The rows come from 4 hidden closed curves, with some noise, and rows from the same curve form a group. Each curve winds through 6 dimensions. The rows are also pushed far along 4 directions, which tell nothing about the answers.
Known rows, each followed by its group:
[ -2  18  15   8  -3   0 -11 -15 -13  -3   3  -1  -2] | (3)
[ 7 10  3  6 -4 10  1 -5  2 -8  3 -3  8] | (0)
[  4  -5 -12  -4   5   7  -4   8  -2   6  -2   5  -8] | (1)
[ 12   8 -20  20   2  31  -1   6   4 -17   1  -6  11] | (3)
[ 13  -4 -18  -5   2  13  -3  26   8   9 -12  -3   0] | (0)
[  2  -7  -8  -2   4  -1   8 -11   1  -2   4   6 -10] | (2)
[-15   6  10  -9   1 -10  -3 -15 -18  -3   7  13  -5] | (0)
[ 0 -2 -4  1 12  3  8  2 10  8 -1  0  0] | (2)
[ 14   2 -10   2   5   5  -8   4  -2  -5   0   4  -5] | (2)
[ -2   1  -5   4   3  -1   2  -6  -2  -1   2  -3 -11] | (3)
[-17  -9   9   3   2 -12  16  15  17  13  -9 -17   6] | (2)
[  0 -13   8   4  -2  -7  10 -25   5  -1  10  13  -7] | (3)
[ -4   9   8  -8  -6 -14 -19   1 -15   4   3   0  -3] | (0)
[-18   8  26 -16  -5 -24   0   4  -8   3  -3  -5   8] | (1)
[ 17  -6 -13   4  -6  12  -3   6   6  -8   9  -1   0] | (0)
[  8  -3 -19   0   0  -1 -23  14  -9  -8   6   3   3] | (1)
[ 20   2 -16 -11   7   3  -2   5   0  -1 -10   6  -5] | (3)
[  2  -5 -13  -4   5   3  -9  15  -1   9  -1   2  -4] | (2)
[ -6   5  12  -6   1   3  16  -8   1   4 -10   3  -3] | (0)
[ -8   4  14   3 -13  -2  -2  -4  -5  -6   2  -7   7] | (2)
[  7   3   3  -4  -2  -1   6  10   9   7 -10 -12  -2] | (0)
[  6 -15   4   1   8  -9  12 -34   6   7  13  20 -22] | (2)
[-10   1   7 -14   4 -11   1  -2  -8  12  -5   5 -12] | (2)
[ 21   2 -31   1   8  18 -22  27   0   6  -5  -3   0] | (1)
[ 2  2 -9 -8  1  7  4 -2 -5  1 -7  6 -6] | (0)
[-11   8  22  -7   3 -20   3  14   9  19  -8 -15   7] | (3)
[ 22 -14  -8 -21  14  -3  18  -2  15  13  -4  16 -21] | (1)
[ 10   0 -11  -2  11  -1   8   7   8  -1 -10  -3  -5] | (1)
[-12  -4  13  -3   7 -18  14  14  18  11  -3 -12   8] | (2)
[ -4  -5  -9   4  -5   7 -10   7  -7  -2   1   2   3] | (3)
[ -3  -7  13 -13   2 -17   7  14  13   9  -1  -1   8] | (1)
[-6  1  5  4 -6  0  3 -8  0 -1 11 -4 -4] | (3)
[ -8  -5  11   8  -8  15  15 -12   4   2  -3  -1   2] | (1)
[ 11  -2  -4 -28   5 -40 -12  -9 -11   2  10  10 -23] | (2)
[ -1   1  13  10  -6  27  27  -2  13  -3 -15  -7  13] | (1)
[-19   4  10  -1  -5  13  18   1  -1   0 -10  -3   8] | (0)
[  0  -6   2 -18   3 -11  -3  11  -2   4   3   9  -2] | (1)
[-7  1 -3 -1 -8  8 -3  9 -5 -8  7 -2  7] | (0)
[ 4  6  8  4 -3 13  8  7  9  1 -7 -7 12] | (2)
[ 11  -8  -5  -9  15 -18  11 -12   7   9  -2  10 -26] | (3)
[ 13  -3  -4  -9  10 -18  -4 -10   0   8   9  10 -23] | (3)
[ -4   3  -4 -10 -10  -3 -24  49   3   6   5 -18  24] | (0)
[-15   2   0   9   0  -2 -13  -1  -7   2   5   2   7] | (0)
[  2 -12  12 -12   4 -12  28 -20  12   2   2   9 -10] | (1)
[ 13   5 -12 -11  10   6  -3   6  -3   6  -8   6 -11] | (2)
[ 10   4  -1  -1   6 -16 -11  -7   0   4   1   0  -5] | (3)
[ 7 -7 -4 -6 -1  8 18  3 14  1 -4  0  2] | (3)
[  7   9  -6 -18  10 -28 -24   2 -17   1   6   6 -12] | (1)
[-15  -5  19 -12  -2 -28  -7   1  -1  11  13   4   4] | (3)
[ 10   0 -10 -15   9 -17  -2  14   5   1  -2  -2  -1] | (1)
[-23  -6  24   5  -8   2  16  18  17  12  -3 -13  22] | (0)
[-18   3  12  25  -2  29  22  -1  11   4 -17 -13  12] | (2)

New rows, each followed by its group:
[-12  -5   0   0  -4  -4 -12   1 -12  -4   3   7   7] | (3)
[-20 -11  14   5  -3 -10  11 -15  -1   4  -3   5  -1] | (3)
[  6   4  -2  23   0   6  -3 -24  -5 -16   8   1  -5] | (2)
[  4  13   7  18 -11  30   2 -22  -9 -16   6   4   3] | (3)
[ 1 -3  0  1  0 -1  1  2  7  7  0 -1  3] | (0)
[  2   4   7 -12   1 -10  -1  -6  -5  -1   0   7   0] | (3)
[ -8 -12  -4  -2   0  -2   4   9   4   4  -7   1   5] | (3)
[-9 -7 -6 -6 -4  3  2  7 -3  5 -3  3 -2] | (0)
[  5  -1   8  -9  -1 -16  -2   2   5   3   7   0   2] | (2)
[  3  -2   6  -2   7 -12  15 -18   5  -5   1   5  -8] | (1)
[ 18  -6  -8 -13   2   1  13  -1  10  11  -5   3 -18] | (3)
[-9 10 23 -2  1 -6  8 -3  2  3 -8 -2 11] | (3)
[ -5 -20  15   6   1  -4  33 -20  21   8  -3   6  -4] | (3)
[  6   8 -10   6  -6 -14 -39  -8 -24 -12  22   2  -9] | (0)
[  4   8  -9 -13   6   7  -7  13  -7   4  -7   2  -1] | (2)
[ -2   6  11  -6  -1 -13  -3   3  -1   1   3  -5  -1] | (0)
[ 12   4 -18 -10   6   4 -17   6 -11  -3   4  12  -6] | (0)
[  3  -1   1  20  -9  16  -7 -34 -12 -15  19  15  -8] | (3)
[ 19   6 -21   1   9  -4 -18  -6 -10  -4   9   5 -20] | (3)
[  5  -7 -13 -14   4  -6   0  -5  -4   9  -3  12 -17] | (0)
[  2   4  -4   0   7  -8  -4  -1  -2   3   4  -2 -13] | (3)
[  3  13 -11 -11   5 -12 -33  29 -11   5   8  -6   1] | (3)
[-21  -9  16 -11  -1 -22   5  25  14  18  -6 -11  18] | (3)
[ -5  10  21  -4  -4 -18  -4 -10  -6   3   0  -5  -1] | (2)
[ -2  -5   9 -16   1 -20  14  -6   2   3  -2   2 -12] | (2)
[  6   6  -3   7  -5   4  -4   7   0  -3  -8 -13   3] | (2)
[-17   9  -1   9 -10  24  -9   4 -17  -8  -3   1  12] | (0)
[ 30   5 -23   0   5  20   1  -6  -3 -15  -4   8 -12] | (2)
[-20  -8  14  -7  -2 -23   1  29  11  14 -10 -16  15] | (1)
[ -3   3   8   5  -4  -2 -12 -14 -11  -4  16   8  -6] | (3)
[-5  3  7 10 -4  0  0 -2 -1 -6  4 -7  1] | (0)
[ 12  -5 -20  19  -4  39   2  16  11 -10  -5  -3  19] | (3)
[ 11   9  -1   7  -5  17  -3 -24 -12 -10   5   8 -11] | (3)
[  9  -1  -6 -13   2  -8   3   2  -1  -3  -2   2 -10] | (2)
[  4  -3   7  -7   6 -12  -6 -16  -4  11   8  12 -15] | (1)
[ 10   8  -9  -3   6 -15 -18  -2  -7   1  13   0 -14] | (3)
[ 12  -1 -14  -6   0  -2  -8  -2 -10  -6  -1   5 -15] | (2)
[  7  -5 -10  -1   0 -16 -16   7  -3  -2   2  -1  -2] | (1)
[ -2  -2  17  -6   9 -21  21 -19   9   3  -3   4 -10] | (1)
[-20  12  17  12   1  -3   1 -25 -11  -8   9   6   7] | (0)
[  0   5  -9 -19   6  -9 -11   9 -11   3   1   9  -4] | (0)
[-10  11  -7  15  -8   7 -30  18 -16 -12   9 -12  15] | (0)
[  4  -1 -10   0   0  -7 -18  10  -2  -1   3   0   8] | (3)
[  3  10   6  -8   5 -33 -21 -27 -22 -12  19  12 -13] | (1)
[  9  -5 -10 -18   0 -18  -8 -15 -12  -1   7  14 -20] | (3)
[  6  -4  -6  -3  -3  -4 -14   3  -3   3  12   5  -4] | (3)
[  1 -14   0   9   1  10  21  -2  20   3  -7   0   6] | (3)
[  1   8  -9  10 -13  25  -5   1 -10 -16   1  -5   7] | (0)
[ -9   4  10   5 -10   2   3   2  -1   0  -8 -12   6] | (2)
[ -4   5   5   1  -5  -1 -13  11  -2  -3  11  -3  14] | (0)
[-1 -2  2  1  8  3 13  4 13  5 -2  1  7] | (0)
[ 19  -1 -28   4   1  13  -8   2  -1  -4   6  -2 -14] | (3)
[-23  11  15  11  -1  -5   2 -15  -9  -5   3  -4   7] | (0)
[-3 -3  4  4 -4 -9 -8 -3  0  4  7 -1  2] | (3)
[ -5  -7   6  13  -4   1  -2 -11  -2  -6   7   5   1] | (1)
[  8 -19 -12  -2   7  15  43  19  36   8 -19 -10   0] | (2)
[ 22   0 -30   5  14  16   2  13   9  -7  -9  -1  -1] | (3)
[ -7  11   9   3  -7   7  -8  -7 -11   0   1  -1   5] | (2)
[-14   8  -5   8 -17  17 -24  22 -16 -13  10  -9  21] | (0)
[  5 -14  -1  -6   6 -17  20 -19  10   0   5   7 -18] | (2)
[  6  -5  14 -14   5 -19  18 -29   3   4   0  15 -15] | (3)
[ -4  -4   2  12   8   8  17 -18   8  -3   2   9  -1] | (0)
[-15   4   4 -12   0   3   3  18  -3   9 -11  -5   5] | (2)
[ 2  1  3 -4 -6  2 14 -7  4 -5  0 -3 -4] | (0)
